The first 7 rows are patterns. Each new row is the sum of 2 different patterns, raised or lowered, with some noise. Before adding, each is slid sideways (what falls off one end comes back at the other), maybe read backwards, and multiplied by a number that may be negative. Names go in the order of the patterns.
Some rows, each with the names of its patterns after it:
[-11.2  13.1  -0.1 -18.7 -10.6   8.4 -22.4  15.4 -20.7 -14.9 -21.4  13.5
  15.3  -7.3   5.9 -16.3   4.4  19.8   7.9  21.2  -7.5  -2.9  -3.5   4.7
  -7.8 -12.0   1.7  10.5 -24.1  -2.9] : mir
[-22.4 -23.8 -13.2 -22.0 -16.3  -4.9 -13.7 -18.6 -14.5  10.6 -15.8  22.4
   4.6   2.4 -19.9  21.8 -12.8 -13.1  -8.2 -11.1 -20.4 -23.4 -12.1  13.8
  24.0 -20.2   8.6  -1.6  20.3 -18.2] : Kuv
[-16.6   7.2  -7.6  -8.2  -9.7  -5.6 -15.4   5.2  -2.7  23.2   0.7   0.3
  -8.0   0.3 -12.7  13.9   2.5 -21.0  12.4  -1.6  -2.1  -8.2  -6.8   1.1
 -21.7   6.8  17.1  -9.4  11.2   2.5] : Tulep
[ 20.8  14.4 -22.9 -10.7 -11.2   6.6 -10.1 -18.0   0.0  -9.1  -1.6 -12.1
  -9.7  -9.3   7.4   1.4  -7.0 -17.1 -19.1  11.0   8.9  17.6  18.7  24.0
   0.0 -19.7 -19.8 -18.4 -18.2  -6.8] : kod
[ 11.1  20.4   3.8 -13.2   9.7  -3.5 -17.4   0.0 -14.3  -1.5 -20.2   6.2
  20.3 -18.5   0.7  -7.9  17.9  11.3  19.2  21.7   8.0   3.2 -16.6  23.9
  21.5  22.6 -20.7   4.3 -11.3 -11.2] : Tos
[ -3.5   4.6  20.4  20.7  -5.2  -7.7  11.4  23.7 -18.1  17.0  15.5   4.1
  22.6 -15.5  13.7  15.3 -20.8 -10.5  12.0   0.8 -15.2   8.8  21.6 -13.7
   3.3  -8.9   2.4   5.2 -18.6 -11.4] : lan
[ 23.3  13.6  -0.7   9.3  17.9 -22.3 -18.9 -21.2 -13.2 -12.1  -6.3 -21.6
 -20.6  11.6  20.0 -14.7   5.9  -7.9  21.5   4.4   8.8  -8.1   6.2  21.5
  12.4  17.7 -14.4 -21.7 -15.5   3.3] : zom

New rows. What belongs after each?
[ 20.3  -2.0  -6.9  27.0  36.5 -18.6  37.1  29.0  19.1  29.9  -9.9  36.7
  26.2  24.1   6.2  37.5  21.5  13.6   3.4  -3.7 -10.2  24.4   2.8   6.5
  26.5  -6.8  48.4  28.1 -17.9  15.3] : Tulep lan
[ -5.9  -4.4 -19.0 -16.8  -2.6 -14.9  -7.9 -13.5  -7.3  14.8 -33.4 -15.5
   8.1  -1.3 -14.8  -5.5  18.6 -27.6 -19.9  19.4 -17.2   3.3 -13.0  -7.3
  12.0  24.8  -3.0  -2.8 -33.1 -26.5] : Tulep lan
[-32.1 -14.1 -21.4  -9.3 -34.2 -34.3 -50.2 -31.0 -22.5 -29.0 -28.9 -27.3
 -35.0 -28.7 -21.5 -54.7 -33.6 -36.1 -30.8 -36.6 -42.2 -22.8 -31.4 -43.9
 -22.7 -36.8 -23.6 -15.4 -46.8 -35.7] : Tulep zom
[-10.2   4.4 -25.7 -29.8 -38.4 -32.6 -26.1 -19.1  11.6  13.3   7.8  -9.5
  -8.9 -28.2 -37.6  -8.9  -1.9   4.5 -29.0 -20.9 -19.9  -2.7 -11.8  -8.7
 -21.5 -24.6  -6.7 -30.8 -13.7 -29.3] : kod Tos
[41.9 36.9 52.2 54.2 47.8 24.4 42.0 31.3 59.5 32.5 49.7 46.6 43.9 33.0
 33.9 46.5 32.1 53.7 65.0 54.1 51.3 36.3 49.3 43.2 31.5 46.5 57.0 58.2
 46.6 46.3] : Tos zom
[ -9.0 -17.0  13.7  17.0   9.4  -3.1   9.3  16.0 -15.1  10.4  -2.5  21.4
  11.2  14.9  -3.6   2.4   1.8  26.9  16.3 -19.1  -4.9 -29.3 -24.0  -9.7
  -2.2  21.1  24.6  19.1  18.8  -1.4] : Tulep kod
[ 14.0  17.3  -2.8  -1.2  -4.6  14.0   6.5  17.2  14.8  22.2  14.5  18.0
   0.7  27.5   8.9   0.6  12.7  -9.0   3.0  31.8  13.4   6.6   9.7   0.6
  -0.7 -15.0  25.4  13.4   2.9  26.1] : Tulep kod
[ 11.6   0.5 -22.5 -20.2  -3.0   1.5 -34.3  -2.4  -8.1 -16.3  -0.7 -13.9
   0.7   4.8 -35.0  -7.9   5.2 -14.3 -32.9 -11.8   1.7 -25.3 -12.7 -22.3
   0.9 -14.9 -23.6 -17.3  -3.4 -13.0] : Kuv lan
[ 22.3 -31.8  17.6 -17.5   2.3 -29.5  -4.7  -3.8 -14.7 -10.2 -24.1  -0.7
   5.8  -7.0   5.4   0.7 -12.8  11.0   6.4  -4.3 -22.5  16.7  -0.6 -27.9
  -8.2 -16.1  -3.1 -16.6 -22.1   0.9] : mir Kuv
[-28.0  -4.7 -13.8  -5.9 -29.9 -19.5 -42.1 -10.0  -9.1 -34.3  -6.6 -46.6
 -38.5  15.6  -7.9   1.6 -26.5  -1.8 -26.2 -22.7  11.5 -21.7 -43.1  -1.0
 -18.1   5.8 -29.1 -21.4 -30.3 -11.2] : mir Tulep
[ -3.3   3.0  29.9  29.1   7.6 -12.9  -5.8  33.3  20.8  24.0 -24.9  -2.5
  13.1 -14.5 -14.1  -5.8  19.3  21.7  17.2 -25.7 -16.0 -15.6   5.4  19.5
 -21.4 -15.4 -36.9 -13.9 -29.9   8.3] : kod zom
[  1.5  31.8   0.1  -4.8 -15.3 -27.8 -15.4   1.2  37.9  10.7  19.0  -3.7
  23.4 -12.6 -34.3 -24.1  -4.9  -4.7 -21.0 -27.4 -27.2 -20.1   2.4   4.7
 -20.3  -1.7  21.6 -10.7 -23.4 -41.2] : kod zom
[-19.0 -25.4 -18.4 -14.8  15.8  25.6 -13.9  -1.3   3.0  -3.7   7.8   3.0
   0.1   7.1  19.5  13.3  13.8 -21.6   3.8  -1.4  12.3 -22.8 -16.4 -10.6
  17.4  26.0   9.0  33.3   3.9 -43.4] : Tulep kod
[ -5.4 -10.3 -13.5 -10.8  15.4  18.9  -7.0  13.4  -2.4  27.3  12.6  14.4
 -15.2   5.9  14.8  18.4   5.4 -18.2 -14.6  -4.7  10.6  24.2  14.1   4.5
  12.8   7.1 -12.0 -16.9 -21.2 -20.3] : Kuv zom
[ 10.1 -22.8   2.7  -9.3  14.4   4.3  -3.1   9.0  -1.5 -26.3  -0.6 -19.3
 -10.0   4.3 -20.9  -1.6  10.5  15.7  -7.0  15.5  -9.6   7.9 -34.9 -14.7
 -14.7  -1.3 -13.6   0.6 -20.0 -13.4] : Kuv Tulep
[ 46.7  39.7  46.1  44.6  30.0 -26.5  -3.5  23.9  35.3   2.0  -8.3  27.8
  45.6  25.8  27.1  17.8  32.1  29.0   1.8  17.1   5.0  11.3   8.0  40.0
  -9.1  12.4   7.1   2.0  -9.5  22.7] : Kuv kod
[-24.0 -38.4 -27.7 -32.0 -35.9 -28.0  -2.8 -16.1 -28.0 -24.6 -14.6 -11.4
 -10.8 -15.8 -17.9 -29.6 -30.6 -27.4 -19.9 -28.9 -28.1 -16.5 -25.2   7.6
 -14.4   4.3 -30.2 -11.9   6.7 -22.6] : Kuv Tos
[19.5 15.0  7.1 25.4 17.7 39.0 50.0 22.7  8.3 27.9 30.3 29.8 36.1 34.1
 10.9 10.2 16.9 25.0  8.8 16.7 29.1 38.7 28.5 38.5 -2.9 24.6  5.2 45.5
 10.6 16.0] : mir Tos
[-15.8  -3.2  -7.2 -30.7  -5.1   2.0 -34.6   3.8 -17.4 -25.7 -36.3   9.5
  11.0 -22.4   9.3 -19.1   3.1  16.5 -11.2  20.8  -7.9 -15.8 -14.8   5.5
  -3.3 -14.8  -8.8  -6.4 -37.9  -7.0] : mir lan
[-31.4 -31.2  -6.4 -35.5 -19.4 -16.0 -25.1  -9.1 -29.2   2.8 -12.7  21.6
  -9.5 -11.9 -24.1  20.7  -7.5  -5.0 -12.6 -14.2 -16.1 -25.8  -6.5  -0.7
  15.3 -12.8   5.1 -10.1  22.4  -8.6] : Kuv lan
[ 25.9 -15.1  20.1  12.2  53.3  13.6   4.0  36.7  33.0  36.4   0.9 -18.3
  -2.1  13.6  36.0  39.2  25.0   6.5  32.9  33.1  35.1   1.6  45.0   6.5
  45.3  14.8   0.3  17.1  22.2   0.1] : mir zom
[ -5.7 -10.2 -13.4  -1.9  -3.1 -14.3   3.1  -1.8  -1.8   2.9  -8.2   5.1
   3.7   1.7  -4.8  -0.9  18.3   9.2  15.2  -4.4 -16.2  -3.1  -1.9  15.2
  11.8 -10.1  -2.9  -2.4  -3.1 -17.8] : mir zom
[  5.1  -5.4  15.0 -24.5  10.8  -3.0 -31.5  -7.8  -6.1  -7.7 -22.1   3.5
  15.1 -22.4   5.1 -22.2 -17.3   1.0 -33.5 -22.8  -3.2  -8.2  14.9  14.9
  -8.8 -14.0  10.1   9.8 -25.2  -6.3] : Tulep lan
[ -3.9  -9.6 -30.4 -20.8  -6.0   5.2 -20.3 -28.3 -20.5  -9.5 -25.6 -29.4
   4.6 -16.2 -14.8 -29.6  -2.9  -5.6  11.9 -13.8   8.5 -35.2  20.0  -7.9
  -3.4 -26.7 -30.0 -18.6 -30.9  -6.3] : mir Kuv
[ 16.9   7.9  17.9 -10.0  12.9 -14.6 -11.7  19.0   3.5  -7.0 -13.7  -5.3
   2.2 -25.0  -5.0  11.8  -1.9 -21.4  -1.4  -8.7 -15.4 -26.0 -25.9 -25.2
 -25.5   6.4  -2.0 -14.7 -20.8 -25.2] : mir Tos
[ 35.6  12.3  24.9  26.3  13.5   4.6 -22.8  10.9  45.5  15.8  43.5  23.1
  -6.9  29.4  11.4  23.6   0.0  14.2 -11.1  36.3  21.8  22.0  -2.6  10.0
  -1.0   5.4 -14.5  14.3   0.3   9.4] : Tulep zom
[ 21.6  -9.3 -14.3  -6.2   4.8 -21.0  -4.9  -3.2   5.1  -4.6 -13.3   7.4
   1.2   8.2  18.0  -3.1 -14.1   8.0   6.9   7.5  -3.6   2.9 -14.4  -5.1
  10.6  20.4  34.1 -10.7  10.1   4.6] : mir Kuv
[-1.5 -7.5 -7.8 11.1  2.9  2.0 -2.8  4.4 27.9 -1.8 47.4 13.9  5.7  0.4
 28.3  1.1 11.5  2.3  8.3 -0.3 -2.0  6.6 35.8 32.3 -3.4  7.2 12.5 32.0
  1.2 -6.6] : Kuv Tulep
[54.5 51.2 49.2 58.7 45.3 44.3 14.9 46.8 25.9 54.9 14.2 41.6 63.0 32.9
 43.0 62.3 62.3 39.6 17.5 19.1 58.6 40.6 53.2 20.6 55.3 64.9 59.1 60.1
 46.3 49.7] : Kuv lan
[  0.2  11.4   6.8   8.4  -3.0  14.2  19.3  15.6   8.4   7.7   1.4   7.7
  -5.5  -2.7   2.8  14.8   8.8  19.1  12.7  -1.1  24.7  25.3 -12.3  17.8
  12.9   5.8  18.1   0.2  22.8   3.0] : Tulep lan
[-35.0 -30.0 -26.3 -24.9 -31.7 -39.2 -30.0 -48.4 -29.5 -46.4 -36.6 -28.9
 -30.0 -48.8 -31.5 -15.8 -49.2 -42.3 -26.2 -44.3 -34.3 -44.3 -34.3 -29.5
 -55.4 -37.5 -36.6 -34.8 -38.6 -48.3] : Tulep lan
[ 10.5  -2.1   7.7  12.4   6.2   2.3   4.1  33.6  -5.4  15.3 -21.6  -2.6
  21.6   8.8   9.2  -2.9  37.1  31.7  -8.1  29.3   2.9  11.0   6.8  29.6
  17.7  14.2  48.9   1.9   6.3 -20.2] : Tos zom
[-13.9  -0.5  34.1 -22.5  24.7  12.9  25.9   4.2   0.7  38.5  12.0  -7.7
 -40.3   9.2 -27.7 -18.8 -28.6  14.0  35.8   1.3  -8.0   1.8  33.8   0.7
  21.8  27.4   3.2 -29.3  10.5 -11.6] : Kuv Tos
[  6.1 -12.6 -28.2  -3.9   0.5   6.7  -6.1 -18.8 -11.8 -23.5  -6.0   7.8
  -4.2 -17.2   8.5   4.3  -2.4 -15.5  14.1 -16.6   4.3 -20.6   2.8  12.3
   7.4  -8.6  17.0 -23.5  21.0   5.1] : mir Tulep
[-35.0 -50.0 -12.5 -12.6 -39.4 -52.9 -16.6 -54.0 -29.5 -48.0 -55.0 -18.0
 -59.8 -32.9 -12.3 -15.9 -49.3 -59.1 -39.7 -25.4 -22.9 -19.7 -24.0 -21.9
 -11.6 -25.9 -10.0 -46.8 -28.3  -5.1] : lan zom
[-14.1  -9.6 -11.2 -28.1 -50.3 -53.8 -27.5 -18.1  -7.5 -24.4 -14.3 -11.7
 -42.0 -36.7 -47.7 -44.8 -22.0 -29.8 -39.1 -54.2 -14.4   5.2 -32.5 -24.9
 -19.2 -14.2  -8.7  -8.2 -20.7 -28.5] : mir zom
[  6.6 -11.5 -10.6 -15.2 -25.7  -2.3 -39.7 -13.4  -1.4 -39.8 -33.5 -11.2
  -3.1 -35.5  11.8   9.9 -20.3 -23.9  -3.4 -19.5 -16.4 -32.3 -29.4 -29.0
 -24.4  -3.3  15.0   1.1 -32.6   4.3] : Kuv lan
[  0.9  24.1  -6.1 -13.3  -3.6  -6.4  -4.8   2.3   8.4  11.1  -6.6 -10.6
  -8.5  -2.7   1.1  -7.3  -2.9  -5.1 -34.4   7.3  -2.0  26.4  17.6   5.8
  -7.0  -8.6 -32.1  -1.1 -29.6 -17.2] : mir kod
[  9.3  11.4 -10.0   8.6 -12.0  -6.3  -5.8 -17.8  -5.7 -22.7  -5.0   6.7
 -21.6   6.5   2.8   4.8  11.6  14.9  26.2  -1.1  -7.4 -24.9  12.9   6.5
   9.9 -20.9  -3.2 -18.1 -16.4  12.4] : Kuv Tos
[32.6 14.5 36.4 -3.5  9.5 35.8 38.7 26.3 37.6 14.2 38.2 33.8 18.1 21.9
  7.4 19.3  1.9 37.8 10.2 16.5 24.0 14.1 25.8 29.9 32.9 24.1 36.9 38.8
 28.3 -0.7] : mir Kuv
[ -7.5  -6.2 -23.1 -22.5 -25.6 -25.9  -8.3  -3.9   6.8  10.7  -7.6   3.7
 -20.0 -30.2  -9.2 -11.3  -8.6 -20.4 -18.6 -25.8  -6.8 -16.3   3.4 -20.4
 -14.3  -9.1 -16.3 -22.5 -17.2   1.3] : Tulep kod
[  1.3  -7.0 -17.4  15.9  -2.6  13.9 -12.8  -2.8   7.0   4.3 -14.1  17.8
 -12.7   2.5  13.5  10.8 -13.8 -17.3  -0.9  -7.1  -1.5  -3.2 -10.7 -13.1
 -13.5   2.2  -8.1   1.3 -10.3  -1.0] : mir Tulep
[-20.4 -33.9 -37.2 -17.1 -10.1 -18.4 -28.2   0.8 -17.8 -15.3 -15.4 -11.3
 -13.6  -9.6 -12.0 -35.7 -35.0 -14.6 -25.4 -25.2 -41.6 -21.4 -34.0 -19.7
 -36.8 -27.8 -17.3 -36.8 -21.0 -17.1] : kod zom
[-23.6  -6.3  -4.7 -34.8 -15.0  -7.0  -7.4  11.0  11.6  -5.9  21.8 -14.8
 -33.3 -34.3 -29.6 -39.2  -7.3   9.0  29.4 -27.9 -17.1 -24.5  -0.6 -29.3
 -10.3  -4.2 -36.8   4.0 -19.8 -17.7] : Tulep kod
[ -6.0 -26.8 -15.8 -19.5   9.0  19.5   5.0   9.2  13.5  -2.6  -4.2 -23.0
 -12.3  -9.8  14.6   2.7  -8.7  -3.5  -9.2  -3.0  12.5  -7.8   6.0   2.6
  -9.6  -8.6 -14.0   7.7  10.2  -3.4] : mir kod
[ -5.2 -17.2  -5.5 -27.7 -14.3   0.3 -11.5   3.0   1.1  -4.2 -27.8 -28.1
 -18.2 -26.3  17.2  15.4  17.3 -14.2  -4.0 -12.5   0.6  16.0   4.3   8.8
 -18.7  -5.4 -16.4   6.0  -0.6 -24.8] : kod Tos
[ 24.1  20.8  29.2  16.1 -14.3  -4.9  -0.4  13.9 -11.7  29.9  17.3  13.2
  20.4  25.8   9.3  23.8  11.5  10.0  -0.5  13.7   4.4  18.0  -4.1   6.8
   1.2  28.2  11.9   9.1   5.8  -7.9] : mir zom
[ -9.3 -10.3 -12.8 -19.9  -6.3  -9.3 -18.3  -1.4   1.8 -11.2 -19.2 -25.4
  22.2  11.3  25.5  16.7   6.6   0.9 -24.1  -8.8  -8.4 -33.4 -18.9   0.9
  20.1 -38.4  -5.9 -19.8 -10.7 -11.5] : mir kod
[ 10.6 -17.9  -9.2 -13.1  -0.1 -22.7 -23.2   2.4  -0.1 -34.1 -20.8  -7.0
  19.9  -8.2 -32.9 -25.8  -7.9 -37.3   9.9 -11.4  -7.0 -14.9  12.9  16.7
 -22.8  -8.6 -24.4   0.4  19.4  -1.8] : mir kod
[29.3 32.8 24.3 51.5 25.5 44.2 35.3 25.0 27.5 21.2 37.0 41.5 52.7 24.3
 41.9 19.1 19.7 25.9 19.7 26.7 29.8 21.1 43.1 33.6 25.3 43.4 46.5 20.6
 41.5 37.0] : Tulep Tos
[ 24.2  10.4   7.7  -2.9 -17.6 -34.8 -34.1 -14.7 -12.8  -0.6  -1.8   7.1
  16.1  -4.4  -0.7   3.9  16.9   9.9  -9.2  14.4  -7.1  -1.7  -2.6  -2.7
  13.0   3.2  31.6 -34.4 -39.7 -15.7] : kod Tos
